Every row belongs to one group in each of 3 separate groupings. Each group adds its own fixed numbers to the row, and there is some noise. The rows also spread widely along 10 directions, which tell nothing about the answers.
(in the rows, 100 means zero)
Known rows, each followed by its group in each grouping:
75 97 101 99 121 117 84 88 128 124 57 125 98 108 102 134 88 104 67 109
 104 120 102 106 95 117 | gef (0) (0)
141 113 132 97 98 106 136 108 121 110 132 100 130 107 116 91 121 81 118
 59 99 111 88 102 93 101 | Givar (4) (4)
98 106 111 81 100 113 71 129 109 66 94 121 105 111 111 88 116 71 122 158
 115 88 52 147 75 75 | Fiziv (1) (3)
85 104 108 71 99 100 85 129 125 77 90 84 99 129 103 88 112 84 112 105
 112 98 106 102 103 86 | Givar (4) (3)
105 105 87 88 121 100 137 82 75 120 103 102 67 127 73 140 99 88 117 102
 87 106 29 96 117 82 | Fiziv (0) (2)
91 137 104 91 99 94 88 133 118 101 142 72 123 121 124 63 123 112 102 61
 104 117 109 120 119 97 | gef (3) (1)
123 102 108 99 105 104 119 71 80 125 92 116 90 98 76 122 120 98 112 90
 86 107 89 113 96 127 | Fiziv (5) (2)
108 93 117 88 88 83 113 112 136 99 101 98 115 95 114 108 107 109 108 65
 107 116 124 73 119 100 | gef (2) (1)
100 88 96 115 60 105 120 109 111 95 117 73 122 93 156 123 93 112 99 114
 93 109 72 100 99 71 | Givar (5) (4)
94 89 107 73 63 99 111 99 122 84 75 97 99 115 85 117 99 77 119 124 110
 88 79 82 92 87 | gef (1) (0)
101 92 81 128 87 126 90 101 90 98 126 77 128 90 142 84 82 73 68 99 115
 84 72 127 87 84 | Fiziv (2) (3)
121 112 117 94 105 104 79 121 124 84 125 94 125 98 121 56 112 64 97 60
 124 89 122 123 94 107 | Fiziv (3) (2)
102 110 104 120 85 100 103 96 96 122 108 96 117 95 122 116 106 139 90 98
 87 126 106 108 105 115 | gef (1) (0)
128 101 112 87 49 83 126 122 104 73 125 69 116 103 115 89 116 103 140 87
 102 95 104 78 111 80 | Givar (1) (3)
114 115 115 67 62 70 96 118 102 98 90 113 111 88 84 111 116 125 119 94
 105 110 132 60 116 119 | gef (2) (0)
121 116 97 106 91 119 97 111 76 109 112 144 117 82 110 110 99 95 94 134
 104 104 58 118 83 94 | gef (0) (3)
77 120 88 80 132 103 52 136 109 75 87 125 91 118 107 81 92 87 83 127 117
 100 89 118 96 76 | Givar (3) (4)
125 111 83 121 94 93 73 112 58 88 127 118 102 76 95 53 106 97 90 86 110
 79 125 109 101 93 | gef (5) (4)
110 122 126 78 130 99 112 129 152 102 129 102 111 128 114 85 116 77 109
 52 110 121 79 94 116 79 | gef (4) (0)
82 112 101 75 103 84 90 100 92 95 77 82 77 133 59 86 126 110 122 96 95
 98 140 107 112 115 | Givar (1) (1)
102 71 120 101 122 92 100 117 150 74 73 119 84 96 113 116 93 84 109 99
 110 106 109 90 107 78 | gef (0) (0)
103 119 111 101 108 100 71 116 110 99 101 126 117 99 109 84 113 106 94
 101 108 111 111 122 97 106 | gef (1) (4)
139 113 108 100 132 73 102 119 61 94 122 139 79 80 87 100 116 120 128 85
 93 109 93 94 123 93 | Fiziv (2) (2)
129 99 128 94 117 78 123 92 87 109 78 128 71 96 61 126 129 130 137 86 79
 121 133 88 112 127 | Givar (4) (4)
137 113 100 97 126 91 113 106 88 106 123 130 91 91 85 85 95 86 101 47
 115 99 102 80 123 99 | Fiziv (0) (3)
101 85 108 114 114 90 95 87 127 110 67 113 92 86 100 113 91 116 73 59
 103 118 159 84 116 127 | gef (3) (4)
130 133 129 69 121 92 114 106 110 124 94 151 105 111 64 106 129 96 124
 77 97 124 97 98 109 127 | gef (0) (4)
101 93 89 97 83 89 50 131 85 63 82 118 99 78 110 80 98 117 93 131 116 86
 145 98 100 94 | Givar (5) (3)
132 101 95 123 117 114 116 95 93 124 122 140 112 74 118 112 74 89 70 76
 107 115 63 86 101 84 | gef (2) (3)
139 131 112 101 80 109 132 80 72 141 131 108 126 99 77 97 129 93 114 64
 93 110 96 107 96 136 | gef (0) (2)

New rows. What belongs after each?
78 74 89 118 165 122 83 82 103 98 70 111 61 116 96 111 92 65 88 118 98
 95 77 153 91 90 | Fiziv (0) (2)
100 106 92 100 78 134 78 95 110 116 109 101 151 91 136 90 83 66 52 103
 130 91 76 121 73 109 | Fiziv (2) (3)
117 108 96 119 71 114 104 99 81 108 142 67 128 95 122 73 105 92 86 71
 109 88 107 117 96 110 | Fiziv (4) (3)
124 112 92 117 61 98 98 100 63 110 128 87 123 77 110 90 106 121 92 82
 106 96 126 106 104 125 | Fiziv (0) (3)
107 94 73 136 89 99 114 90 58 121 103 95 93 80 118 127 81 148 77 91 87
 114 117 84 116 105 | Givar (0) (3)
110 86 106 99 117 88 90 107 106 75 82 116 80 101 90 99 102 86 115 100
 107 90 103 105 104 87 | Fiziv (1) (4)
112 118 94 91 64 93 115 92 71 116 104 99 104 101 75 108 106 104 110 97
 98 92 103 78 104 115 | gef (0) (0)
120 107 106 117 109 82 112 106 67 106 119 112 82 94 83 103 119 130 120
 86 82 111 109 100 120 99 | gef (4) (4)
88 88 90 106 125 94 91 111 113 91 84 108 72 107 99 107 88 106 94 92 103
 110 109 95 124 83 | gef (0) (3)
120 104 88 100 94 86 84 83 51 102 79 136 79 79 59 103 106 113 100 103
 102 86 122 93 103 128 | Fiziv (5) (4)
89 110 80 74 103 72 79 98 59 97 77 103 61 106 50 104 104 123 105 102 102
 87 126 72 126 111 | Fiziv (2) (0)
81 112 103 93 102 126 80 91 122 125 75 132 127 108 110 113 96 97 65 124
 111 118 85 128 76 118 | gef (1) (1)
94 80 93 109 121 92 71 128 99 67 98 110 85 90 133 107 94 102 104 134 108
 99 77 123 103 63 | Fiziv (2) (2)
94 104 87 115 104 122 111 104 117 114 128 89 115 110 131 102 75 72 71 86
 114 105 57 99 99 68 | gef (0) (0)
100 106 101 72 78 93 119 106 92 97 89 92 95 116 85 121 110 102 127 120
 93 103 74 83 107 91 | Givar (2) (3)
67 82 90 98 124 97 60 108 91 81 48 106 63 109 91 116 105 118 105 149 94
 101 135 124 99 107 | Givar (0) (2)
82 112 85 102 91 98 91 94 97 126 81 96 108 107 112 130 88 139 68 97 98
 128 127 88 113 121 | Givar (0) (4)
96 88 105 103 150 102 91 97 134 113 75 123 93 98 115 120 85 101 68 66
 109 125 110 98 116 106 | Fiziv (2) (3)
103 68 103 122 143 111 107 85 119 105 73 109 77 102 105 118 89 86 92 85
 98 112 122 110 103 101 | Givar (0) (2)
109 81 109 86 102 117 105 104 147 81 92 90 107 116 108 85 91 29 98 76
 132 78 86 107 90 85 | Fiziv (0) (3)
96 91 110 81 111 81 105 110 149 95 85 101 95 107 116 120 103 116 99 65
 106 125 113 84 129 95 | Fiziv (5) (1)
90 104 83 97 117 105 70 133 129 90 100 124 112 94 149 101 70 108 56 97
 122 118 89 90 111 65 | Givar (5) (3)
109 114 122 92 111 108 75 105 106 104 79 135 108 95 86 86 120 100 96 100
 107 107 131 123 90 139 | gef (3) (3)
108 104 88 108 125 80 110 100 88 113 117 97 87 98 100 105 91 114 90 50
 99 112 97 77 134 88 | Fiziv (2) (4)
101 102 104 107 86 82 66 130 91 73 95 121 103 79 126 109 106 139 109 138
 101 109 102 115 102 87 | Fiziv (1) (4)
107 100 93 128 97 86 84 117 74 92 118 116 99 71 137 112 95 152 93 115 93
 117 104 113 109 88 | Fiziv (1) (1)
110 120 82 97 130 89 81 105 90 105 103 128 90 102 74 65 84 97 73 47 122
 103 135 75 128 103 | gef (1) (3)
101 93 86 92 103 113 116 88 99 115 73 134 90 102 97 148 67 84 83 122 105
 106 55 75 92 82 | Givar (0) (4)
104 90 89 128 123 110 144 56 74 125 114 65 73 129 68 97 109 82 111 57 79
 100 85 116 114 99 | gef (1) (2)
117 92 118 82 105 84 85 137 143 70 95 126 104 88 124 103 91 89 107 89
 126 101 111 77 111 80 | Fiziv (0) (0)
104 108 86 121 74 101 108 117 87 91 161 53 119 102 130 64 106 101 97 70
 104 94 100 106 114 73 | gef (4) (1)
99 91 91 109 115 84 89 121 85 71 117 71 79 108 101 61 116 101 122 83 99
 88 135 113 117 81 | Givar (2) (1)
114 69 117 111 87 121 129 86 118 94 93 103 106 99 110 122 105 54 123 123
 95 90 47 122 72 83 | gef (2) (4)
125 132 125 109 106 100 118 119 92 116 150 85 120 108 118 88 138 122 123
 71 83 124 104 118 104 106 | Givar (4) (0)
134 117 118 106 105 96 87 104 78 101 103 123 107 90 83 70 131 100 113 82
 101 94 157 119 91 137 | Givar (0) (4)
96 67 107 127 93 104 62 108 111 74 75 109 109 71 131 95 97 100 89 125
 108 91 137 124 88 101 | gef (2) (4)
93 107 108 67 127 104 86 121 141 80 93 102 95 127 98 82 100 57 98 80 126
 93 80 106 102 86 | Fiziv (3) (3)
81 124 94 94 103 118 99 81 105 138 92 73 113 129 94 103 106 109 73 73 97
 115 133 108 101 137 | Givar (0) (0)
142 105 131 105 102 72 87 115 96 82 106 125 101 74 95 79 127 122 128 71
 104 100 157 97 109 123 | Fiziv (1) (0)
84 94 100 113 104 105 104 94 109 120 77 119 97 89 119 146 89 141 79 119
 87 134 90 103 102 107 | gef (3) (1)
121 130 121 106 85 85 88 138 93 93 136 116 125 85 126 83 136 143 126 106
 93 124 109 123 107 100 | gef (1) (1)
107 72 109 88 65 84 104 124 113 54 91 102 89 91 119 126 98 92 141 141
 106 84 68 91 100 62 | Fiziv (0) (4)
88 87 120 100 120 96 69 110 105 81 62 110 78 105 92 105 123 124 117 131
 93 104 146 125 93 117 | Givar (4) (0)
106 93 85 101 120 81 96 90 76 97 97 94 68 101 70 89 97 95 99 64 104 84
 129 79 123 102 | Fiziv (2) (0)
103 85 94 126 103 88 86 100 99 83 112 72 86 98 100 55 114 94 102 51 102
 84 157 113 120 101 | gef (5) (4)
100 129 99 86 140 110 80 90 121 137 97 124 116 113 100 98 103 96 61 59
 111 125 101 115 105 128 | Fiziv (5) (2)
141 118 106 84 66 88 114 77 68 122 89 141 113 81 60 114 105 109 101 79
 108 96 116 63 99 138 | Fiziv (1) (4)
136 98 113 106 82 114 131 84 99 118 125 100 129 88 114 109 102 69 100 81
 108 93 67 99 83 103 | Fiziv (2) (0)
106 110 91 112 79 103 91 114 76 86 127 80 112 96 119 77 102 97 99 103
 101 90 104 116 91 88 | Givar (3) (4)
87 121 95 95 114 109 91 86 77 117 85 103 92 128 74 102 121 106 103 118
 87 109 97 127 91 119 | Givar (1) (4)
116 123 96 64 104 96 118 122 86 97 101 136 86 117 79 120 95 92 121 119
 106 105 46 73 108 70 | Givar (0) (3)
97 101 96 73 82 82 77 109 92 97 53 125 92 88 81 120 97 133 95 117 106
 108 146 67 110 124 | Givar (2) (3)
59 89 74 106 104 117 86 88 96 110 75 79 91 116 110 120 81 115 62 116 100
 106 115 106 100 100 | Givar (4) (1)
127 106 119 91 107 111 86 102 99 94 94 117 109 97 77 65 119 72 101 83
 116 80 149 110 79 127 | Givar (4) (0)
98 92 122 87 117 120 98 94 119 111 55 137 100 101 99 141 106 90 103 147
 94 114 80 117 72 114 | Givar (2) (0)
113 106 90 97 86 115 139 87 99 119 129 70 111 120 98 94 84 62 86 58 109
 86 78 72 98 85 | Givar (4) (0)
68 92 74 103 96 102 56 101 114 95 84 86 104 99 122 87 84 108 55 90 119
 93 139 112 107 107 | Fiziv (5) (1)
68 118 100 88 86 107 84 105 114 124 88 70 127 119 124 112 111 135 76 101
 95 131 120 117 106 125 | Givar (2) (3)
109 86 112 88 73 93 115 100 124 82 100 65 100 111 104 91 116 84 124 73
 105 91 106 99 110 95 | Fiziv (5) (3)
97 89 89 97 72 113 131 77 105 112 96 83 103 108 100 126 79 73 94 101 104
 96 57 83 95 87 | gef (3) (2)
127 96 115 112 144 89 82 101 80 92 77 166 76 81 81 107 107 110 109 111
 99 103 111 117 97 111 | Fiziv (1) (4)
100 89 100 121 79 127 112 64 76 126 81 112 103 91 94 126 113 103 97 138
 82 99 79 140 70 125 | gef (5) (1)
83 75 81 120 87 107 72 108 67 77 73 105 82 79 119 115 87 120 93 164 99
 87 105 115 88 86 | Givar (2) (3)
99 117 103 81 88 100 47 138 114 84 90 132 134 87 129 83 100 101 79 123
 125 101 124 102 88 101 | Givar (2) (4)
116 101 122 126 129 110 105 102 125 122 118 106 120 93 133 98 112 102 90
 65 94 128 102 125 100 108 | gef (2) (0)
76 96 80 121 158 120 79 74 99 123 83 107 78 117 101 104 92 87 58 91 97
 106 85 144 99 104 | Fiziv (5) (4)
96 133 88 76 83 96 107 79 63 122 105 78 93 130 50 91 119 100 111 90 96
 87 96 97 104 123 | Fiziv (1) (0)
96 94 90 91 129 96 84 103 98 107 72 152 83 84 98 135 78 112 77 119 110
 115 78 89 106 91 | Fiziv (2) (1)
112 100 126 97 93 108 121 98 121 105 99 102 114 110 107 112 123 89 131
 108 89 116 72 127 89 101 | gef (1) (2)
57 78 78 89 78 104 74 109 122 76 74 61 98 120 123 104 82 88 86 127 112
 88 106 97 100 75 | Givar (2) (4)
106 85 103 96 65 111 116 95 149 102 102 88 131 98 132 106 88 75 84 77
 117 101 92 88 95 88 | gef (5) (1)
81 111 68 81 86 113 104 80 68 126 80 104 100 117 79 127 79 89 76 122 102
 97 58 81 94 97 | Givar (2) (4)
108 96 84 126 91 92 117 84 89 116 110 90 98 93 104 105 84 116 84 63 97
 109 112 75 121 95 | gef (1) (4)
99 69 104 131 127 83 107 98 95 87 70 123 57 84 103 135 92 141 113 114 81
 120 108 98 123 86 | gef (1) (3)
131 103 123 107 90 74 137 94 96 110 116 89 98 95 106 122 121 140 129 63
 84 124 112 84 124 114 | Fiziv (1) (0)
74 93 81 116 77 114 92 102 105 100 120 41 119 109 148 102 91 100 77 100
 103 100 80 123 103 85 | Fiziv (2) (3)
94 115 92 100 137 123 87 119 90 89 111 107 90 126 100 73 106 62 103 117
 105 90 63 141 91 74 | Givar (0) (3)
124 94 83 129 106 89 94 108 81 95 125 99 96 74 115 81 79 106 79 55 115
 93 131 84 123 93 | Fiziv (0) (3)
106 125 115 91 99 90 85 139 140 95 133 89 129 107 132 69 113 107 89 52
 114 120 129 92 117 95 | gef (4) (0)
100 117 99 89 144 90 104 97 107 115 105 94 80 132 74 93 113 91 106 50 99
 109 105 104 127 107 | Fiziv (0) (4)
119 123 91 119 114 123 84 111 87 104 138 117 123 92 117 56 91 68 67 77
 122 93 87 123 89 93 | gef (3) (3)
87 84 94 84 107 111 64 91 117 99 46 128 103 91 93 111 80 82 63 113 128
 92 121 98 90 121 | Fiziv (2) (3)
121 84 100 109 80 116 117 92 108 96 109 101 112 96 106 92 89 48 100 90
 114 77 74 101 85 83 | gef (0) (4)
139 110 118 82 104 82 91 125 123 90 106 127 124 86 104 74 104 86 98 46
 126 103 147 65 111 106 | Givar (2) (4)
102 106 104 96 74 113 96 86 76 120 77 125 112 89 98 146 108 118 103 155
 93 109 75 120 77 129 | Fiziv (0) (2)
98 121 111 79 105 104 112 88 85 125 102 94 103 124 76 110 132 97 121 101
 89 109 74 129 94 124 | Fiziv (2) (1)
88 60 97 131 155 105 88 94 113 95 62 135 66 88 109 128 83 101 84 111 97
 113 96 114 105 82 | gef (2) (4)
89 104 99 88 138 76 86 103 121 114 78 109 82 103 97 120 95 132 80 62 102
 129 130 76 135 114 | Fiziv (2) (0)
102 103 96 90 80 99 96 81 96 119 68 100 110 103 79 109 101 109 81 81 104
 103 157 81 99 142 | Givar (0) (4)
102 125 67 89 78 77 72 116 54 92 101 111 96 93 84 83 85 130 83 99 112 93
 135 60 119 96 | Givar (1) (4)
90 123 75 90 89 94 52 135 101 92 117 117 124 84 143 95 82 122 61 111 123
 111 88 96 109 79 | Fiziv (5) (2)
123 133 114 110 99 106 111 84 64 136 120 112 110 103 78 93 146 114 115
 91 76 114 93 140 93 137 | gef (5) (4)
100 122 88 109 86 118 96 77 78 141 99 102 121 90 105 121 90 127 55 87
 101 115 103 108 94 140 | Fiziv (3) (3)
123 87 101 87 65 96 115 87 99 93 88 112 104 89 86 116 91 72 107 98 117
 77 92 73 92 103 | Fiziv (0) (4)
120 125 111 81 74 71 105 107 89 118 116 96 114 92 102 113 131 152 116 65
 91 128 124 87 128 130 | Fiziv (5) (2)
105 86 80 132 129 110 76 72 56 112 77 131 78 83 72 86 90 90 70 101 102
 85 128 119 92 119 | gef (2) (4)
107 133 86 84 87 112 112 106 97 124 131 101 130 114 117 109 90 81 80 86
 114 103 43 94 101 85 | Fiziv (0) (4)
116 93 114 94 82 95 108 93 97 100 81 131 101 82 104 140 95 114 109 129
 97 105 74 90 91 102 | Fiziv (1) (0)
70 99 73 107 69 125 100 63 99 130 79 77 114 114 102 119 76 97 54 111 105
 97 89 97 89 110 | gef (1) (0)
118 106 105 98 145 102 102 98 132 121 102 127 104 102 109 103 86 82 69
 35 120 122 113 88 118 110 | Fiziv (0) (2)
131 110 97 125 114 102 107 105 87 107 136 91 112 97 112 64 103 89 90 42
 105 98 135 102 108 104 | Givar (0) (4)
100 113 113 84 114 98 86 127 133 88 94 122 107 114 105 89 108 93 106 96
 113 114 95 109 107 88 | gef (1) (3)
99 136 84 93 112 82 104 122 91 103 149 77 97 121 109 83 101 112 94 49
 103 113 78 89 136 76 | Fiziv (3) (4)
